The first 9 rows are patterns. Each new row is the sum of 3 different patterns, raised or lowered, with some noise. Before adding, each is slid sideways (what falls off one end comes back at the other) and multiplied by a number that may be negative. Names go in the order of the patterns.
(in the rows, 128 means zero)
Some rows, each with the names of its patterns after it:
[149 148 133 117 144 101 139 150 122 115 131 134 115 129 161 109 126 136
 136 107 125 130 161 138 128 153 140 136 102 105  98 130]
(1)
[140 134 134 125 114 103  96 113 122 100 149 131 143 123 124 139 153 126
 111 106 148 149 135 152 101 128 131 121 149 129 148  90]
(3)
[157 145  91 128 117 154 118 114 149 121 115 118 146 130 116 126 137 162
 129 120 154 122 136 144 119 145 127 156 132 125 149 139]
(5)
[115 118 128 151  96 142 147 128 111 113 104 120 103 151 103 136  94 156
 120 114 145 143 115 136 154 149 144 130 120 104 103 146]
(4)
[ 95 147 112 119  97 140 131 112 126 122 126  84 125 113 130  96 142 102
 122 127 125 133 134 122 115 128 133 130 135 146  85 101]
(6)
[141 144 135 138 135 151 146 128 125 116 123 118 143 139 121 110 117 161
 140 107 140 124 123 112 106 133 135 113 163 104 128 123]
(0)
[113 132 143 127 133 134 128 134 134 107 141 121 141  98 122 131 132  98
 153 119 165 122 132 107  93 131 113 122 131 114  91 126]
(7)
[146 135 129 120  89 145 127 130 140 139 109 149  91 140 159 108 150 152
 135 122 132 137 118 101 125 128 114 119 142 135 136 106]
(2)
[110 131  92  97 108 127 132 136 128 152 130 130 161 142 155 138 136 107
 146 154 140 124 117 152 135  95 130 150 130 108 114 117]
(8)

New rows. What belongs after each?
[129 127 125 144 121 140  67  98 129  99 137 155 142  95 145 127 118  73
 164 114  94 109 164 120 155  88 156 107 158 133 121 124]
(4) (7) (2)
[120 153 191 172 157 113 157 111 130 161 112 138 143 137  98 162 176 105
 107 124 105 116  88 139 124 153 109 181 135 146 133 130]
(1) (4) (8)
[133 108 118 107 141 128 161 189  76 156 141 117 140 153 143  63 142 161
 137 141 103 121 126 146 135 121 136 161 142 120 134 165]
(3) (5) (4)
[ 95 163 139  99 110 153 108 102  82 130 146  98 157  93 116 137 130 152
 124  99 123 105 151  93 102 127 139 133 106 148 135  98]
(5) (6) (0)
[163 148 140 148 129 133 150 104 159 191 173 123 138 158 138 175 111 161
 161 131 134 125 177 153 110 171 127 191 171 165 141 110]
(3) (5) (7)
[115  96 171 122  72 125 134 144  99 123 121 111 119  96  81 126 120 128
 102  70 142 118 130 137 106 106 109 134 105 144 146 118]
(3) (7) (8)
[139 102 155 140 136 153 136 135 143 125 123 134 154 181 168 170 128 147
 120 185 158 120 129 188 166 124 137 186 137  78 148 158]
(1) (6) (8)
[132 149  98 160 145 163 148 134 151 134  78 174  86 137 140 158 143 141
 181 135 110 145 148 149 131 109  95 126 123 137 113 129]
(5) (4) (7)
[158 162 157 172 186 142 135 197 160 164 128 140 128 157 150 156 157 187
 202 155  99 159 144 166  91 164 129 127 184 129 135 132]
(1) (7) (8)
[ 98 131 140 148 128 120 112  60 117 122 134 107 120  63  99 143 121 100
 126 100 116  89 107 112 151 122 105  63 109 109 121  91]
(6) (0) (7)
[129 145 179 141 119 167 187 181 110 142 178 170  87 139 178 146 121  99
 156 132 134 106 122 102 163 134 148 118 157 137 126 171]
(5) (6) (8)
[142 160 137 142 124 108 130 148 147 121 146 123 182 127 142 155 115 148
 116 121 149  88 149 115 145  72 149 132 161 171 158 159]
(1) (4) (0)
[113 141  73 104  98 118 138 149 112 163 112 125 139 155 135 130 130 101
 144 163 146 110 142 178 132  66 123 150 145  87  88 123]
(3) (6) (8)
[139 140 122 113 194 143 148 113 115 118 111 165 126 146 144 183 145 104
 139 154 146 122 137 109  83 143 123  99  95 148 149 119]
(1) (3) (8)
[113  88  40 145  80  64 113 116  90  88  77  84  98 113  75  87  98  70
  88  67 129 112 111  62 144 129 121  93 125  81 111 122]
(6) (7) (8)
[145 157 139 152 122  90 152 155 133 135 131 148 133 116 128 118 116 115
 100  94  91 144  73  93 143 109 115 118 114 152 108 151]
(4) (0) (8)
[179 154 187 151 144 150 115 102 189 151 119 165 105 149 146 223 179 136
 170 167 182 164 209 152 129 171 145 175 171 166 172 116]
(3) (4) (0)
[156 103  93 165 146 131 154 135 118 135 125 141  77 138  98 153 117 133
 132  51 112 100 106 105  73  90 120 101 144 107 143 120]
(3) (4) (7)
[169 207 143 185 167 190 183 139 138 176 158 174 127 207 125 175 176 157
 155 193 154 205 176 183 210 171 166 111 114 188 164 189]
(1) (5) (4)
[128 122 155 157 144 122 137 215 167 170 154 122 204 198 158 131 133 129
 137 115 156 126 122 125 152 124 169 148 117 128 142 148]
(6) (0) (8)
[137  83  90  89 101 144 122 120 149 110  90  88 162 124 114 137 137 116
 151 112 106 130  99 131 131 128 108 127 122 143 125 104]
(1) (0) (2)
[132  71 132  92  98  80 118 113 122 114  90  65 103  88  89  68 158  96
 113  72 101 147  89  89  85  99 133 164  94 134  54  79]
(1) (3) (2)
[145 142 127 116 126 103  96 139 133 146 130 144 105 127 134 155 104 181
 142 126 142 167 106 119  98 147  94 157 162 143 116 160]
(1) (4) (7)
[118 127 113  95 122 119 122 176 153 163 121 153 110  91 106 124 140 109
  92 114 125 167  92  80 131  76 142  98  81 137  97 110]
(3) (5) (0)
[127 152 168 130 129 159 135 182 145 119 115 152 128 189 143 180 176 128
 160 121  80 138 147 163 142 138 146 146 112 141 151 129]
(1) (0) (2)
[174 147 120 159 179 113 127 136 163 128 172  89 125 126 177 172 174 161
 161 161 156 222 174 201 127 144 124 214 189 174 127 186]
(3) (6) (8)
[ 71 107  83  99 131 105 109  99  93  98  91 132 106 111  45 128  90  77
 112 107 113 120  85 111  96 133  89 109 121  78  65  82]
(5) (6) (7)
[134  98 139 117  82 140  91 131 136 136 166 134 142 112 120 160 169 154
 100 113 164 114 156 128 190 131 172 138 160  85  95 140]
(5) (0) (7)
[141  82  86 162 119  99 102  95  88 114 109  92 115 131 147 114 137 122
 153  89 153  84 136 129 142 149 130 152 174 122 141 102]
(4) (6) (8)
[104 175 103 125 110 174  78 136 112 147 127 125 164 178 136 148 105 174
 170 111 154 155 164 105 128 139 130 111 117 139 164 104]
(5) (7) (2)
[144 137  81 125 132 129 118 129 134 105  76 113 150 117  97  91 180 145
 158 120  86 136 114 132 133 136 119 121 106 137 134  96]
(1) (0) (2)
[131 133 145 149  70  89 137 125  83 111 179  66 131 142 148  78 108  89
 157  86 149 114 130  91 110  78  78 139 148 114 125 120]
(1) (4) (6)
[ 99 130 135 120 125 150 121  78 141 149 128 106 186 150 132  93 115 165
 115 123 112 150 209 164 138 133  85 121 168  99 214 116]
(1) (3) (2)
[108 116 100 105  61 127  73 140  74  97 115 102 125 120 131 137 105 146
  84  72  77  75 122  68  71 117 136 145  60  95 109  71]
(3) (5) (6)
[141 106 122 134  93  95  67 104  87 126  86 144  90 104 121 126 115 105
 150 139 127 105 129  96  80 101 113 101 112 155  83 158]
(1) (4) (7)
[155 129 153 154 117 132 138 152 131 114 141 167 105 164 105 140 118 131
 142 106 145 121 134 112 111 119 155 119 149 135 133 154]
(1) (5) (7)
[138  98  95 154 165 105 167 102 174 118 132 151  87 147  92 136 132 125
  95 141 100 114 157 133 124 137 119 128 137 127 167 150]
(1) (3) (7)
[104  56 105  59  73 104 102 124 105  70  57  93  77  66  62  69  75  77
  29 106 106  73  86  59  68  70  68  87  78  95  61 133]
(4) (0) (2)
[122 106 123 120  73 147 112 152 112 147 107 144 152 146 162 129 154 153
 146 147 139 150 168  65 124  99 156 108 123  79 154 138]
(6) (7) (8)
[117  25  83  76  59  74  57  53 100 101  97 123  93 102  39  45  87  86
 115 105 106  32 115  85 101  85  55  71  81  37  81  76]
(1) (4) (8)
[123 133 149 135 113 166 167 118 104 122 113 107  83 168  92 130  73 107
 134 132 129 132 122 123 183  97 146 185 105 113 126 169]
(4) (2) (8)
[183 201 160 172 189 176 164 157 149 154 169 199 158 191 179 154 150 156
 174 178 207 113 225 168 152 157 120 104 134 171 170 135]
(1) (3) (2)
[137 151 116 156 116 147 133 180 211 180 150 153 138 163 156 113 160 131
 103 128 146 126 144 146 142 125 136 149 135 140 132 156]
(6) (7) (8)
[107 144 104 152 128 162  88 143 113 135  75 107 118 130 111 130 154 131
 102  95  86  69 144 130 172  95 117 144 119 104 146  95]
(1) (6) (2)
[159 119 165 153 114 152 165  57 145 125 150  76 116 141 103 102 117 128
 128  90 129 140 147 105 102 177 160 171 108  93 144 111]
(1) (5) (0)
[140 171 134 141 170 141  85 156 173 156 151 135 134  75 184 149 173 116
 164 175 145 113 160 168 118 114 106 196 170 180 185 132]
(3) (4) (6)
[151 132 168 111 119 100  71 116 144 110 116 108 146  89 147 146 107  90
 101 112 109 114 138  95 122  76 167 136 103 110 108 153]
(3) (4) (0)
[103 146 112 170 128 169 133 123 167 222 144 131 126 149 148 131 148 133
 114 128 154 153 182 126 132 153 128 129 182  79 154  62]
(3) (7) (2)
[125 115  86 122 114 150 126 188 115 140 117 125 108 184  87  79 131 133
 148 162 170 152 119 146 146 150 104 143 130 123  85 126]
(4) (6) (7)
[143 167 203 174 171 161 180 106 138 123 191 166 133 131 152 194 150  92
 112 142 138 176 135 137 176  91 182 131 181 122 153 157]
(1) (3) (0)
[142 146 127 102 107 130 135 132  81 123 113  64 158 125 125 100 106 117
 130  85 112 100 128  97  98 183 135 118  96 124 119 115]
(5) (6) (7)
[ 80 101  99 101  77 112 116  83  76  93 130  54  67 103  60 141  78  70
 115  76 104  74  93  94  91 110 135  85 117 134 130  44]
(3) (2) (8)
[176 123 195 132 146 169 131 116 131 121 130 113 114  96 140 207 178 124
 113 157 140 123 177 141 138 110 157 155 190 134 129 116]
(3) (5) (4)
[152  70  97  74 132  66  94 125 125 109  43 102  91 114  31  62  47  79
  71 121  55 149 112 123 135 119 142 132 109  72 106 156]
(3) (6) (8)
[ 98 145 168 128 214 189 174 144 130 145 140 109 130 134 103 138 161 196
 127 109 141 148 148 153 108 152 118 132 117 185 121 143]
(3) (6) (2)
[ 98 149 118 167 129 153 116 160 129 150 139 104 131 127 124  61 103 125
 121 134 163 147 141 149 157 115  85 167 120 120 134 132]
(4) (0) (7)
[115 105 123  93  99 114  93 132 117 148 118 108 104 166  99 114 149 111
 157 169 140 123 136 118 101  89  92 134  85 103 104 109]
(0) (2) (8)
[122 112 146 137 129 119 102 139 115 117 101 124 129 119 124 137 110 137
 127 139 129 146 125  95 126 138 126  78 136 135 136 122]
(6) (0) (7)
[131 128  80 124 131 152 149 129 155 144 156 107 163 101 155 152 140  97
 195 142 128 120 115 132 150 129 151 116 118 132 112 115]
(4) (6) (8)
[ 99 126 127 173 132 139 132 167 151 140 109 137 119 151 179 151 165 123
 120 153 193  95 142 144 121 120 128 135 127 132 113 107]
(3) (7) (8)
[ 96 120 116 173 135  84 108 125 111 126  50  94 103 153 181 154 147 159
 145 124 190 129 171 135 107  82 138 158 153  99  87 161]
(3) (7) (8)
[ 89 176 126 101  82 138 115 118 141 145 109  85 119 111 114 139 110  67
 114 125 158 151 143 145  79 147 110 189  98 149  93  85]
(3) (4) (6)
[120 130 143 101 124 111 128 129 109 105 115 181 116  71 117 129 166  91
  98 177  85 117 115 156 122 107 128 118 175 128 116 145]
(5) (0) (8)
[130 161 161 107 135 164 146 165 165 171 186 159 170 161 177 159  82 113
 146 155 100 117 147 141 114 149 152  97 134 144 166 146]
(5) (0) (8)
